There are 3 ways to turn a row about zero (a turn may also mirror it). The second row of each pair is the first, turned, with some noise. The first 27 pairs use one turn. New pairs use 2 turns, one after the other, and a turn may come again.
In the rows, 128 means zero.
Known pairs, each followed by its turns in order:
[100  80 142 111 118 112 154 100]
[ 89 169 110 133 151 161 136 119] | Z

[148 145 161 146 153 125  79 176]
[147 107  70 141  99 121  92 101] | C

[173 168 108 143 116 143 120 133]
[149  89 132 148  95 108 101 136] | Z

[120 144 131 172 167 106 107  89]
[109 152 118 156 110 171  89 156] | C

[135 113  89 169  85 146 161 110]
[122 153 164 150 102 101 178 158] | C

[ 82 163 110 101 119 148 105 164]
[103 126 111 181 169 124 149 106] | L

[136 167  85 136 112 170 110 160]
[166 138 121 164 110 131 171  88] | C

[162  95 160  98  82 163 146 129]
[115  89 111 103 147  84 181 143] | C

[120  85 177 122 124 163 129 122]
[144 173 102 149 149 124 151  94] | Z

[163 166  86 179  98 176 176 138]
[ 90  90 178 122 170 150  62 151] | L

[169  83 179 101  93 150 147 136]
[101  78 102  93 142  76 159 144] | C

[ 85 172 172  79 128 101  89 158]
[111 110 194 106 175  91 156  91] | Z

[ 89 149 166 135 151 147  78 123]
[153 138 141 134 167  98 185 109] | L

[170 127  81 115 110 128 115 121]
[115 101 116 162 117 114 109 169] | Z

[153 164 107 179 159 173 120 164]
[196 101 118 103  77 103 131 140] | Z

[105 158 178 118 113 121 174  86]
[105 107 178 121  85  96 146  89] | L

[169  94  96  82 107 117 119 126]
[106 149  91 133  95 176 127 162] | L

[105 157 178  95 133 164 113 127]
[132 146 163 139 130  92 162  79] | Z

[132 120 155  77 108 158 132 128]
[133  98 110  94 162 124 162 124] | C

[164  91 171 120 159 102 173 159]
[162 172 138 135  72 104  81 136] | L

[ 92 122 173 172 113 176 138  95]
[150  74 183 125 136  93 160 142] | L

[169  79  86 144 167  84 106 107]
[170 147  79  71 115 170 105 141] | L

[163 141 165 169 122 150 149 147]
[128  80 115 146  80 115 136 144] | C

[172 173 102 112 101 165  82  82]
[125 137  85 196 167 151 182 128] | C

[167 123 101 166 177  87 151 139]
[161 150 116  84 132 140  61 112] | L

[176  85  89 103  96 141 151 173]
[103 116  51 135 136  82  98 154] | Z

[148 172 143 156  85 170 154  84]
[136 115 128 174  67 146 110  78] | Z

New pairs, each followed by its turns in order:
[ 83 103  86 112 142 107 103 143]
[130 122 101 137  84 145 123 184] | L Z

[136  86 129 139 130  85 174 128]
[112  82 116 174 160 120 129 141] | L Z

[ 89 176 153 173 114 156 120  84]
[132 157  95 189  97 150 116  78] | Z Z

[ 83  93 130 122 161 161 176 137]
[ 98 131 150 176  80 126 170 130] | C L

[141 124  91 178 160 166  94 106]
[166 185 160 157 120 165 121 138] | L L

[120 103  79 138 168  84 122 172]
[105 138 122  93 156  56 137 150] | Z Z

[ 92 124 128 120 109 105 133 166]
[137 102  91  93 142 132 114 122] | L L

[ 88 146  83 162 168 139 162 179]
[ 70 167  71 156 109 153 104 132] | L C

[143 130 141 155 119  95 130 127]
[139 136 128 126 167 122 112 115] | L C

[175 117 162 117 154 163 164 131]
[164 104 145 144 143 106 113  67] | L Z

[105 178 137 165 173  94  84  87]
[ 82 195 178 146 106 121 100 154] | L Z

[119 102 102  95  95 166  91 157]
[100 111 185 161 164 155 125 124] | C C

[147 121  84  86 162 176 121  90]
[121  92 108 116  88 153 201 130] | L C

[165 123 150 162 124 159  77 110]
[129 182 145 173 112 118  96 106] | L L

[133  94 166 173 126 177  98 152]
[134 136 116 148  85 132  69 176] | Z Z

[124 128 168 115  96 159  77 102]
[128 136 110 150 145 178  71 120] | C L

[161 176 112 121  97 135 141 124]
[125 139 150 110 135 129 184 100] | L Z

[143  93 134 173 145 146 150 106]
[ 92 133 149 127 170 162 115 149] | Z L

[113 145 173 121 117 162 105  81]
[115  98 136 148 101 146 137 190] | Z C

[120  97 105  99  82 116 171 143]
[118 167 164 105 161 130  86 109] | C Z

[119 153 114 172 136 141 154 138]
[154 157 150 140 162 131 141 148] | L Z

[104  91 107 145 115 109 122 151]
[150 128 122 162 128 167 110 118] | Z L

[ 94  89 117 149 168 109 143 151]
[ 98 139 137 116 102  64 130 139] | Z Z

[129 140 155 142 179 149  86 123]
[109  63 127 157 125 112 118 134] | Z C

[111 167 114 107 102  96 102 130]
[ 91 139 142 105 102 159 153 143] | L Z

[179  87  82 144  78 159 149  83]
[168 103 206 110  92 134  88 153] | C C

[132 167 173 123 119 101  97 161]
[155 126 169 147 147 158  79 136] | L C

[113 157 127 174 179 127 134 175]
[ 94 147 128 168 151  72  94 132] | Z Z

[150 137  81 110 152 132 148 136]
[106  87 121 109 164 111 133 118] | Z Z

[162 170 123 176 126 104 118 135]
[138 154 109 159  83  94 127 157] | C C

[121 113 133  78 139 124  92 111]
[112 121 109 124  71 129 109 113] | L Z

[ 89 158 155  79 135 167 126 103]
[107 141 154 121 115 173 105  71] | Z Z

[ 84 117 111 148 105 116 163 165]
[135  77 107 142 164  99 114 147] | C C

[159 178  95 163 151 131 168 178]
[134 155  54 132 133 180  89 121] | L C

[ 87 130 164 113 119 124  97 105]
[133 123 128 122 117  71 132 164] | C Z

[103 100  97 136 143 140  86  94]
[114 102 159 113  76 107 145 116] | C Z

[124  78 120 154 133 142 143  80]
[106 107 161 145 181 146 104 136] | Z L

